The same things were measured in two ways. Each way mixes the same 11 hidden numbers, adds some noise and spreads widely along 6 directions of its own, which tell nothing about the thing.
(in the rows, 128 means zero)
Some things both ways: the first way, then the second way.
[162 150  95 145 129 120 125 132  81 103 164 112 146 128  88 105 154  94
 151 161]
[115 182  77 126 158 155 131 117 112 103 103 103  69  83 139 168  99 107
 154 136 138 130]

[107 124 116 167 179  91 113 107  83 145 161 143 115 151  82 141 134 119
 130 166]
[ 98 160 102 128 174 146 136 114 124 184  75 118 126  96 153  90 157 129
 151  88 125 112]

[137 140 149 140 160 144 179 163 151 113 153 113 151 137 144 119 139 170
 113 122]
[133 128 180 132  83 101 132 124 119 174 119 143 204 163 137 115 136 174
 124 187 101 122]

[112 112 129 141 145 115 157 152 160  74 115 169 131  76 118 161 131 184
 172 134]
[123  76  53  83  94 169 121  81 123 109 126 110 110 175 130 117 156  69
 137  63  70 174]

[ 55 102 146 150 151 105  81 100 110  90 127 193  78 143  57 121 145 108
 120 157]
[130 160 121 138  97 138 151  89  82 145 130 122 147 160 152 161 146 139
 134 162  91 121]

[106 108 148 139 175 157 117 147 142  67 118  92  98 111 115 126 190 125
 136 187]
[140  83 188 123  97 134 117 159 113  96 141 150 127 204 128 135 179 143
 138 163  83 162]

[139 150 159 157 169 148 126 169  83 115 143 136 103 151 104 136  98 101
  73  96]
[136 115 120 132 106 162 169  89 105 117 128 150  85 173 131 166  96 129
 155 165  86 122]

[121 160 134 104 105 144 121 169 125  90  81 130 123 152 113 134  73 118
 129 167]
[120 130 121 139  93 137 144 139 124 117  75 165  90 157 130 102 112 110
 183 128  67 150]

[134 126 132 120 148  62 151 158  90  45  82 142 143 100 118 158 101 114
 143 189]
[124 137  94 157 150 109 153 110  93 103  91 146  70 140 150 171 115 141
 146 183 111 113]

[142 161 120 143 107 140  76 133 128  81  51 145  46 129 100 194  88 133
 149 160]
[128 111  76 117  97 179 120 103 118  80 127  96  96 142 115 144 104  76
 142  95  94 167]

[ 94 126 129 130  90 200 145 160 141 145 129 178 140 135 139 127 125 129
 154 121]
[113 113 161 137 141 123 113 154 110  83 109 128 115 151 101 121 155 123
 100 151 110 104]

[ 92 122 106 173 170 156 141 151 117  74 199 128 144 131  89 134 150 147
 136 173]
[111 136 100 125 158 160 125  95 114 148  69  97 122 153 156 130 177 108
 164 113  88 149]

[145 148 140 127 122 173 131 140 130  97 135  98 153 107 109 133 192 134
 158 137]
[140 157 179 140 129 121 112 119  98 116  84  94 158 103  98 140 119 125
  88 172 125 119]

[106 119 143 103 142  71 135 128 100 145  99 133 122 163 138 149  85 105
 140 150]
[122 111  90 147 135 119 155 101 115 147  90 146 100 151 144 160 137 143
 186 143  87 155]

[142 128 160  81  93  77 139 101 115 138  58 143 138 127 119 144 143  86
  67 117]
[110 161 196 141 123 144 104 174 130 131 152 161 108 107 126  76  38 186
 103 149 168  75]

[ 73 100  94 103 116 104 120 116 171 115 100 176  95  82 114 118 130 140
 145 127]
[150 170  53 114 131 143 123  73 120 142 117  87  98 125 143 193 149 101
 160 144 135 146]

[ 54 106  94 126  89 191 129 138 145 196 191 162 152 173 114  97 131 113
 144 100]
[118 153 173 137 186 108  97 125 105 158  94  97 144 111  93 133 193 146
  89 140 139 103]

[ 85 104 133 136 143  99 114 146  91  45 143 142 102 153  66 141  87  95
 119 196]
[104 154 126 140 166 142 117 139 106  90  85 116  69 127 134 151 123 122
 121 160 107 105]

[159 144 130 160 130 156 133 126  74 141 199 130 126 145  84 133 143 112
 160 135]
[107 117 138 149  88 114 117 143 107 107 139 150 112 156 112 119 110 152
 111 126  93 112]

[ 61  62 174 137 151 144 123 114 152 118 156 132 107 131  66 116 161 145
 122 160]
[128 120 176 125 135 146  74 180 123 121 196 154  87 137 111  97 107 155
  60 166 135 112]

[154 106 143 162 142  98 148 120 132 109 114 121 142 102  82 166 147 168
 127 151]
[147 131 142 125 156 143 139 119 100 146 148 148 115  97 150 100 125 151
 107 122 171 121]

[125 152 106 154 111 175 117 144 157 108 108 128 101 155 109 155 103 157
  80 134]
[136 115 130 142  74 147 110 125 125 161 184 146 153 174 124 102 103 149
 144 134 117 157]

[ 86 115 114 125 101 156  99 168 187  93 139 166  61 131  70 105  36 174
 168 107]
[166 155  81  97 107 117 167  71 100 139 101 142  86 113 165 191 145 122
 179 133 121 166]

[ 86 112 120 124 125 158 146 134 129 136 195 130 144 141 128 112 139 140
 152  94]
[123  96 107 147 120 107 121 106 119 144 143 145 110 174 130 173 118 176
 171 156 112 167]

[ 91  85 188 107 144 126 162 122 151 168 115 169 149  96 131 110 180 147
 151 112]
[144 149 130 117 157 149 128 116 110 119 133 115  97 106 131 157 111 125
  84 197 134  99]

[130 131 109 191 165 162 122 133 151  93 152 143  90  92 103 119 167 181
 169 150]
[153 148  78 100 124 150 171  78 105 143 111 113 140 131 198 166 178 112
 197 132 133 169]

[215 190 102 129 135 110 165 162 102 204  97 106 151 186 161 136  93  90
  99 143]
[ 97 177 143 112 158 154 131 134 127 176  94 120 139  76 152  91 116 145
 117 123 127  89]

[101 139 122 115 123 167 107 166 169  94  83 147  97 131 121  96 137 112
 128 161]
[135 161 161 101  93 144 138 135 108 123 100 137 134 157 159 135 159 122
 155 161  87 141]

Other things, the second way, with their names:
<345>: [106 170 111  89 134 170  85 107 132 143 100  81 117 126 150 136 117 113
 114 131 105 127]
<455>: [114 117 131 139  88 158  89 159 142 106 194 134 108 162 111 117  77 150
 129 132 138 124]
<164>: [134 135  51 146 100 141 133  83 118 110 119 105 103 143  96 171  88  87
 168 140 104 154]
<474>: [114 153 102  69 165 188 108 125 125 126 124  95  87  75 145 116 134  89
  99  93 129 134]
<340>: [111 159 105 123 145 158 108 124 122 128 120  86 123 130 118 144 157 105
 141 120 119 134]
<494>: [132  84 162 134 160 134 150 137  95 100 157 143 123 152 107 121 207 141
 109 106 147  99]
<170>: [137 108 171 141  87 120 131 136 125 148  82 153 156 162 128  98 132 140
 158 147  80 158]
<43>: [100 131 151 123 144 111 139 148 109  97  66 141 123 133 151 101 155 141
 135 125 122 102]
<462>: [141 163 164 149 161 102 129 137 107 104 108 123 102  99  92 179 136 148
 123 180 167  89]
<472>: [120  86 122 148 143 126 136 114  92 102 113 101 146 162 101 153 206 115
 114 120  86 136]
<158>: [140 119 152 158 109 131 125 133 106 132 178 163 105 188 136 130 140 171
 135 151 140 106]
<91>: [119 161 128  84 129 172 126 101 121 143  74 117 128  94 177  90  65 114
 124 138 113 144]
<450>: [141 140 123 178 107 118 126 148 107 115 166 149 104 171 117 148 145 143
 148 176 129 117]
<264>: [160 112  92 138 137 164 120 109 131 107 158  96  85 143  89 179 160 100
 164 110 152 150]
<26>: [137 119 115 155 157 131 143 118 115 115 140 134  83 107  75 142 115 125
 131 121 160 104]
<279>: [151 119 101 106  84 143 146  53  99 149  62 127 117 172 128 133 152  83
 137 114  47 155]
<162>: [140 177  78  86 106 158 122  71 143 219  85 127 107 116 186 134 108 131
 209 105 108 197]
<110>: [147 181 160 117 188 140 127 112 119 168  80 104 107  80 136 166 146 144
 142 166 155 124]
<483>: [116 126 206 122 102 120 106 155 133 160  96 152 170 149 119  57 132 155
 115 132 110 112]
<497>: [137 134 131 163 122 106 128  99 115 175  68 128 154 146 103 112 157 128
 167 119 105 150]
<230>: [125 136 110  96 136 181  78 133 161 102 108  80  96 103  92 113  98  75
 129  98 147 143]
<166>: [154 128 133 160 157  87 105 123 109 133 159 151  71 118  84 155 129 167
 104 149 187 102]
<296>: [123 150 106 146 192 132 113 119 109 119  85  76 103 101 108 168 192 106
 131 121 137 128]
<35>: [149 134 153 127  32 134 114 141 118 117 151 164 120 172 133 105  86 134
 136 142  96 146]
<328>: [124 137 116 121 158 177 145  92 106 111  86  98  95 160 173 188 142 119
 163 181  89 144]
<399>: [132 183 109 130 158 119 147  85 117 147  42  75 172  77 106 140 152  95
 147 133 150 107]
<151>: [117 117  95 108 164 161 121  61 111 147  91  91  97 122 124 166 102 121
 104 139  93 135]
<325>: [132 148 156 114 155 135 112 149 104  92  76 106 120  98 119  91 194  89
 105  86 143 121]
<193>: [145 124 136 122 145 151 133 131 107 142 162 178  44 136 160 127 126 159
 120 137 131 115]
<441>: [133 176  87  76  92 167  88  81 153 201 108 115 121 120 162 105  59 117
 135 141 112 149]
<332>: [115 141 135 112  76 106 106 127 141 163 106 147 156 133 126  75 108 147
 137 102 128 121]
<367>: [144 108 170 144 124  74 130 148 100 122 127 163 151 137  94 105 179 148
 102 147 139 116]
<385>: [138 130 117 130 129 139 103 107 130 141 190 111 128 112 113 152  80 167
 111 138 192 118]
<386>: [123 127 166  98 145 122 110 160 124  78 137 112 125  89  86 135 137 129
  92 126 168 109]
<196>: [125 105 106 105 113 102 117 127 124 147 144 154 130 140 152 106 170 158
 157  84 143 168]
<286>: [149 196  92 142 133 113 147  84 101 175  63 129 109 101 145 145 140 116
 183 135 121 153]
<297>: [136 136 101  96 130 142 103  78 107 129 117  86 130 138 141 153 135 109
  93 154 118 135]
<101>: [104 100 140 139 123 141 120 151 101  96 169 153 103 170 129 107 127 146
  89 142 107  99]
<108>: [123 137  80 116 167 164 112  93 110 134 131  99  81 123 165 178 124 132
 141 149 121 163]
<350>: [127 126 173 125 107 131  81 154 146 158 126 118 177 163 117  81 175 141
 150 109 136 150]
<446>: [142 124  93 145  65 147 132  95 128 158 150 145 133 173 104 116  93 113
 161 136 100 143]
<88>: [137  94 126  87  62 143 126 125 146 136 129 178 107 178 170 101 104 145
 200 100 109 187]
<407>: [137 124 168  98 124 112 155 130  98 106  81 164 104 126 167 124 167 153
 157 104 128 143]

Some of these things the first way, each followed by its name:
[152 126  95 126 189  76 141 147 100  87 134  96 110  99 122 134 159  79
 104 171]	<345>
[136  90 151 138 125  60 202 127 151  87 125 143 209 122 111 145 147 178
  99 133]	<494>
[ 72 121 131  71  94  95  90 116 154 107  34 169  94 112 126 117 123 101
 122 120]	<462>
[104 104  91 101  78 103 165 136 213  97  94 159 152  89 137 126 118 199
 184 141]	<196>
[111  99 138 113 116  70 156 131 110  90 105 176 140 117 121 144 113 115
 151 159]	<43>
[ 97  91 126 144 184 128 145 162 133  94 214 116  85 122  70 118  71 146
  68 103]	<441>
[142 104 132 136 112 127 172  91 136 172 191 136 152  99 120 128 179 163
 116  48]	<385>
[179 124 123 116 119 111 179 170 149 148 100 112 150 129 117 151  85 129
 103 152]	<193>
[145 146 127 100 128 112 159 168 147 105  68 104 143 137 149 153  98 121
  73 141]	<483>
[ 79 123  98 116  54 171 155 142 198 117 163 154 167 170 105 128  85 195
 171 152]	<296>
[ 87  68 131 139 139 112 173 160 164  59 170 156 132 100  97 143  99 175
 128 122]	<297>
[ 58 103 140 115 104 118 130  96 170  57  89 176 148  92  92 120 180 164
 130 184]	<450>
[122 121 137 116 146 131 152 130 162  58 156  95 137  73 105 128 171 181
 122 120]	<230>
[140 162 146 101 138 136 128 157 154  86  44  92 122 119 148 163 133 146
 136 173]	<170>
[126 124 138 114 142  81 124 133 163  50  79 124 113  93 118 112 157 156
 143 133]	<386>
[ 88 126 118 109 146 145  95 135 144 147 116 110  89 141 113 107 136 106
 114 128]	<110>
[ 38 153 106 114  97 193  80 133 165 108  82 167 115 116 111 142 133 157
 153 128]	<497>
[114 118 119  68 113  51 141 109 138 137  54 164 126  79 147 137 132 112
 123 108]	<332>
[125 110 133  95 112  76 156 150 194 106  67 136 137 141 115 131  95 160
 134 166]	<474>
[ 56 105 133 147 119 120 116 109 120 118 186 181 116 155  78 114  91 153
 120  85]	<399>
[124 125 134 104 132 121 147 179 123 128 103 147 135 114 120 158  80 109
 124 107]	<279>
